The groups are shells around one centre, one inside the other: the same stretched ball of 3 dimensions in 7 sizes.
Known rows, each followed by its group:
[ -6  -8  30 -14 -22 -11   0 -63 -56  19]
gimav
[-21 -24  13 -51 -35  -9   3 -27 -58  13]
Zirem
[ 15  35  69  61  16 -14 -19 -68  -4  26]
gimav
[-25 -29   9 -58 -38  -7   4 -25 -63  13]
gimav
[  4   4  34 -13 -18 -20  -5 -47 -32  15]
Dubi
[  2  -5  25 -31 -27 -21   0 -45 -42  13]
zemu
[  7   7  42  10 -13 -16  -4 -79 -45  21]
bubir
[-28 -12  18 -49 -23  -9 -10  32 -14   8]
Dubi
[  0  21  49  14   3 -16 -19 -10   7  16]
Dubi
[-20   5  44  13   0   0 -14 -21 -21  21]
zemu
[ 12  30  61  42  10 -16 -18 -51  -2  22]
reku
[-10  15  54  31   7  -3 -17 -36 -15  23]
Zirem
[  5  20  47   9  -1 -19 -16 -20   1  15]
Kuvub
[-19 -24   5 -74 -41 -17   2   4 -42   6]
reku
[ 18  40  71  63  19 -16 -21 -64   3  25]
bubir
[ 16  21  54  31  -2 -19  -9 -83 -30  23]
bubir
[-29  -9  30 -18 -13   0 -10  -1 -28  17]
Zirem
[  5  27  61  45  12 -11 -18 -51  -7  24]
reku
[-21  -8  34  -4 -13   0  -6 -39 -45  21]
zemu
[  1   7  32 -23 -16 -22 -10 -10 -10  11]
Kuvub
[-14  -7  31 -13 -17  -7  -4 -41 -44  18]
Kuvub

New rows. What belongs after each?
[-40 -35   2 -74 -39  -2   1  17 -50   9]
gimav
[-21 -28   0 -84 -46 -18   3   9 -44   4]
zemu
[-11   9  36 -15  -8 -14 -16  15   4  12]
Dubi
[ 17  37  68  55  16 -18 -20 -57   4  23]
gimav
[  9  33  68  61  17 -10 -20 -65  -7  26]
gimav
[-15   2  42  11  -5  -2 -10 -39 -32  22]
reku
[ 15  24  55  32   1 -19 -12 -68 -19  22]
Zirem
[ -2   2  38   0 -14 -12  -5 -59 -42  20]
Dubi
[ -5   5  29 -30 -17 -21 -11   8  -3   9]
Dubi
[-31 -12  22 -39 -19  -4 -11  26 -17  11]
reku
[-17   8  42   1  -2  -6 -17   2  -5  16]
Dubi
[  9  30  55  23   7 -20 -21 -14  16  16]
gimav
[-12  -6  20 -48 -25 -19  -8  15 -13   7]
Kuvub
[-18 -23  12 -55 -37 -12   3 -27 -56  12]
Zirem
[-25   0  39  -1  -4   0 -14  -4 -18  18]
zemu
[  6  22  60  48   8  -9 -13 -78 -27  27]
gimav
[-18   8  40  -3  -2  -7 -18  14   2  15]
Zirem
[-35 -12  23 -35 -16  -1 -12  28 -17  12]
gimav
[-33 -17  16 -51 -24  -5  -9  31 -20   9]
reku
[-22  -7  33 -10 -13  -2  -8 -22 -35  19]
Dubi
[-33 -16  21 -38 -21  -1  -8  12 -30  13]
reku
[-19 -24  13 -50 -35  -9   3 -32 -60  13]
zemu
[-31 -10  23 -39 -18  -5 -12  31 -13  11]
Zirem
[ -8   9  47  19  -1  -5 -12 -44 -26  22]
Kuvub
[-38 -24   8 -70 -31  -6  -7  48 -21   6]
gimav
[-23 -12  12 -69 -29 -17  -9  50  -4   3]
bubir
[-15 -14  24 -25 -25  -7   0 -48 -57  18]
zemu
[  9   7  38  -1 -16 -20  -4 -68 -39  18]
gimav
[ -4 -11  16 -51 -33 -22   0 -20 -37   9]
Zirem
[  6   9  33 -19 -17 -24  -9 -21 -13  11]
reku
[ 11  16  44   5  -8 -22 -10 -45 -17  16]
Dubi
[-42 -28   6 -72 -33  -3  -5  45 -28   7]
bubir
[-31  -9  31 -15 -11   2 -11   2 -27  17]
gimav
[-15 -14  22 -32 -27 -10   0 -37 -51  16]
Dubi
[ 16  28  61  46   7 -17 -13 -80 -20  25]
gimav
[-12 -14  14 -56 -34 -18  -1  -8 -36   8]
Kuvub
[-26  -1  37  -4  -5   0 -14   0 -18  18]
zemu
[-31 -20  11 -62 -30  -9  -6  32 -23   7]
Dubi
[-23 -26   0 -88 -44 -18   0  28 -32   3]
zemu
[-41 -24  14 -50 -26   2  -6  21 -36  12]
bubir
[ -4  21  59  41  11  -5 -18 -42 -10  24]
Zirem
[-30  -5  35  -6  -7   3 -13  -1 -23  18]
bubir
[-15  -5  34  -7 -14  -5  -6 -40 -41  19]
Kuvub
[ -7  14  51  24   4  -6 -16 -34 -15  22]
Kuvub
[-11  16  57  40  10   0 -17 -44 -19  25]
bubir
[-21 -22   2 -88 -42 -21  -2  37 -22   1]
bubir
[  9  18  55  37   1 -12 -10 -82 -33  25]
gimav
